The groups are shells around one centre, one inside the other: the same stretched ball of 8 dimensions in 7 sizes.
In the rows, 128 means zero.
Some rows, each with its group after it:
[114 143 101  98 164  89 119 110 138  30 121]	(4)
[114 156 121  88 174  96 113  77 136  30 148]	(4)
[103 137 109 132 164 103 122 122 145  91 108]	(0)
[122 135 113 126 183 118 116 130 160  96 110]	(2)
[108 133 105 119 130  98 127 127 145  51 122]	(6)
[108 149 131  95 180 115 126 103 148  82  97]	(3)
[121 152 121 105 173 104 108  96 147  56 152]	(0)
[108 124 109 112 174 132 127 122 155  68 100]	(3)
[106 150 120  95 178  91 123  96 126  67 120]	(3)
[122 135 120 118 178 120 127 119 154  87 110]	(1)
[114 131 115 123 170 128 118 126 162  86 114]	(6)
[110 144 118 114 138  84 126 118 129  75 134]	(1)
[104 168 131  94 157  82 113  78 132  53 147]	(2)
[105 131 117 124 161 127 122 105 154  71 130]	(5)
[102 116 100 123 136 121 128 139 150  63 114]	(0)
[ 96 138 120 102 158 111 134 101 139  61 103]	(1)
[106 153 105 127 133  75 111 107 140  45 148]	(6)
[107 128 107 116 164 127 107 134 156  80 128]	(4)
[114 142 114 113 147 107 116 121 153  61 131]	(3)
[109 127  97 129 181 112 118 115 145  63 120]	(2)
[112 150 115 117 178  88 123 102 136  73 114]	(1)
[105 146 121  91 176 119 111 106 150  64 120]	(0)
[ 90 127 101 119 135 115 120 122 149  50 120]	(1)
[ 98 163 125 108 152  83 126 102 143  71  94]	(5)
[109 141 114 121 159  93 114 108 129  78 151]	(2)
[ 97 123 122  99 167 144 129 115 153  75 103]	(5)
[119 124  91 113 173 106 110 137 141  59 131]	(2)
[ 99 145 115 102 163  95 131 109 136  63  93]	(1)
[120 128  95 119 195 113 116 134 152  72  99]	(4)
[102 144 131  81 171 126 124  95 147  57 113]	(0)
[104 151 121 122 158 103 120  84 149  54 137]	(5)
[ 94 144 111 105 115  84 113 113 126  46 159]	(5)
[104 149 103 119 143  73 115 115 130  55 133]	(3)
[ 97 136 110  94 158 105 122 109 133  48 118]	(3)
[ 99 157 122  81 170  98 121  83 137  34 114]	(4)
[ 97 141 109 137 122  84 133 110 138  61 123]	(5)
[ 88 132 108 122 157 111 123 105 138  67 120]	(5)
[ 98 134  93 122 135  93 110 113 138  31 152]	(1)
[107 160 143  77 168 102 135  96 140  75  90]	(4)
[127 147 111 117 156  80 119 126 137  74 133]	(4)
[ 97 140  95 118 133  79 111 125 131  47 135]	(6)
[105 147  93 131 129  55 110 121 121  50 153]	(5)
[115 125 114  99 170 132 121 118 150  61 125]	(6)
[114 151 115 116 174  83 125 104 134  73 115]	(1)
[ 98 144 121 106 141 111 122 109 151  59 118]	(3)
[112 132 116  98 174 128 125 102 151  49 120]	(1)
[ 99 143 107 105 130  81 118 112 125  45 144]	(6)
[111 132 113 127 151 118 127 136 161  86 100]	(6)
[107 146 115 109 162  76 132  97 116  64 125]	(5)
[110 128 119 106 191 139 121 127 157  97  94]	(4)
[ 94 120  97 116 152 129 115 121 152  45 126]	(0)
[122 136 100 111 203 105 108 113 140  65 129]	(4)
[ 97 136 112 101 161 115 126 117 147  60  95]	(3)
[ 92 135  92 121 143  81 114 119 124  50 133]	(0)
[126 140 123  86 220 124 117 102 143  79 115]	(4)
[100 138 110 102 151 110 113 122 146  59 123]	(1)
[108 134 111 108 170 130 102 118 159  64 137]	(5)
[115 145 133  82 178 121 132  96 148  59 105]	(6)
[106 139 136  87 154 120 130 118 139  91 113]	(5)
[ 91 138 105 118 153 106 114  94 140  41 140]	(2)
[106 151 121 125 144  81 118 109 130  88 143]	(0)
[ 90 138 111 106 147 107 124 105 140  49 115]	(3)
[104 131 101 127 170 108 120 112 145  62 120]	(1)
[105 160 113 123 156  76 116  93 139  55 131]	(0)
[ 99 133 102 128 144 106 126 122 152  59 105]	(3)
[109 146 108 111 167  95 115 127 148  72 103]	(2)
[ 97 137 119 111 162 118 126 111 148  76 104]	(3)
[120 144 115 114 150  87 126 126 140  74 118]	(6)
[105 140 119 114 146 100 119 124 135  90 133]	(6)
[ 83 134  92 134 117  94 113 121 145  41 132]	(2)
[111 136 100  99 164  91 119 120 130  45 121]	(0)
[113 135 123 100 175 139 128 117 169  70  90]	(2)
[104 137 116 103 142 105 134 105 140  43 118]	(0)
[110 126  97  97 191 123 118 118 148  42 102]	(2)
[118 150 112 117 179  82 121 105 132  73 124]	(6)
[ 94 130  79 137 126  89 102 125 143  26 154]	(4)
[119 160 140  86 178  96 130 105 139  90  98]	(2)

New rows. What belongs after each?
[ 86 135  96 107 155 101 118 112 137  38 107]	(4)
[ 97 148 116 120 116  79 129 112 133  60 128]	(6)
[108 127 111 105 188 134 119 119 155  72 103]	(1)
[122 142 121 107 177 100 120 115 134  89 132]	(6)
[ 93 130  96 108 135 100 115 122 134  38 136]	(6)
[122 138 111  90 211 110 125 110 139  64  96]	(4)
[117 158 135  88 174  89 134  96 130  77 107]	(6)
[ 95 147 104 124 136  79 124 125 141  63  99]	(4)
[117 145 123  85 171 106 124 109 139  60 117]	(1)
[120 150 140  88 192 125 135  80 151  65 105]	(5)
[111 155 133 101 155  95 125  82 135  58 145]	(2)
[119 159 112  99 184  80 117  96 138  45 115]	(5)
[119 145 119 120 172 106 120 119 154  87 111]	(3)
[ 97 142 105 112 136  99 112 114 145  42 134]	(3)
[103 156 114 118 153  81 128  86 140  40 118]	(5)
[ 91 137 107 106 159 104 115  98 131  47 138]	(0)
[104 145 119  90 160  91 126 108 125  61 117]	(1)
[107 136 108 115 165  98 136 110 138  59  99]	(0)
[106 146 101 126 151  88 111 101 142  41 147]	(1)
[104 142 107 118 122  79 119 114 128  49 154]	(0)
[100 132 116 100 136 115 121 111 139  50 144]	(4)
[126 146 115 124 195  98 125 111 148  88 104]	(5)
[100 140 118 100 135 102 124 122 140  63 119]	(1)
[117 151 124 108 166  85 121  95 126  72 147]	(0)
[107 155 118 105 158  92 109  95 138  53 147]	(3)
[100 128 112 107 159 124 131 110 148  53 108]	(1)
[116 146 104 115 174  92 113 109 144  52 126]	(3)
[100 134 114 107 148  93 142 112 125  66 102]	(5)
[ 98 130 107  94 140 112 129 109 138  27 121]	(5)
[115 154 134 110 180 103 127 100 143  97 111]	(6)
[110 151 121 132 161  81 125 108 133  97 125]	(5)
[114 138 119 107 156 104 120 113 135  73 142]	(1)
[118 123 110 125 189 129 125 139 157 105  92]	(5)
[ 92 140 122 108 134 103 131 121 139  80 104]	(6)
[ 94 146 108 114 117  81 121 117 135  47 128]	(6)
[128 142 121 117 165 112 128 114 160  69 115]	(4)
[103 129  99 124 156 126 116 126 170  48 105]	(4)
[ 95 136  88 125 141  91 110  99 139  13 149]	(5)
[119 164 139 113 165  95 126  90 150  83 122]	(4)
[118 153 129  80 186 104 121  95 138  60 119]	(1)
[117 144 118 110 160 106 128 116 156  65 102]	(1)
[103 148 108 118 164  86 118  91 132  48 135]	(6)
[107 147 128  72 175 108 123 104 132  62 112]	(4)
[109 159 139 111 142 103 121 110 155  91 120]	(5)
[117 133 104 108 178 116 122 130 158  60  93]	(0)
[110 145 107 106 149  84 131 101 135  29 118]	(5)
[ 99 140 117 109 143  86 125 117 120  83 130]	(2)
[106 118  83 124 168 112 105 125 139  45 151]	(5)
[116 153 124 109 152  85 118  99 132  67 153]	(6)
[106 156 128  94 154  91 132  78 134  38 126]	(4)
[105 135 104 102 180 107 118 120 140  62 104]	(1)
[118 120 102 131 173 124 119 123 151  74 134]	(5)
[115 130 107 100 163 104 124 124 133  59 124]	(6)
[120 149 114 120 153  96 115 119 154  66 128]	(6)
[106 127 109 116 143 126 117 128 158  61 128]	(6)
[105 146 111 117 137  84 128 111 138  52 119]	(3)
[122 125 124 100 189 146 131 110 159  72 109]	(5)
[112 147 121 119 158  87 130 115 133  91 113]	(1)
[101 119 100 114 177 131 112 129 148  74 118]	(4)
[120 145 122 106 196 115 120 102 149  78 114]	(3)
[ 94 145 117  95 153  88 136 115 127  68  86]	(5)
[132 147 120  96 191 109 124 119 155  71  96]	(5)
[118 136 119  89 190 132 124 105 157  52 105]	(6)
[ 98 137 105 127 143 108 111 111 151  53 141]	(1)
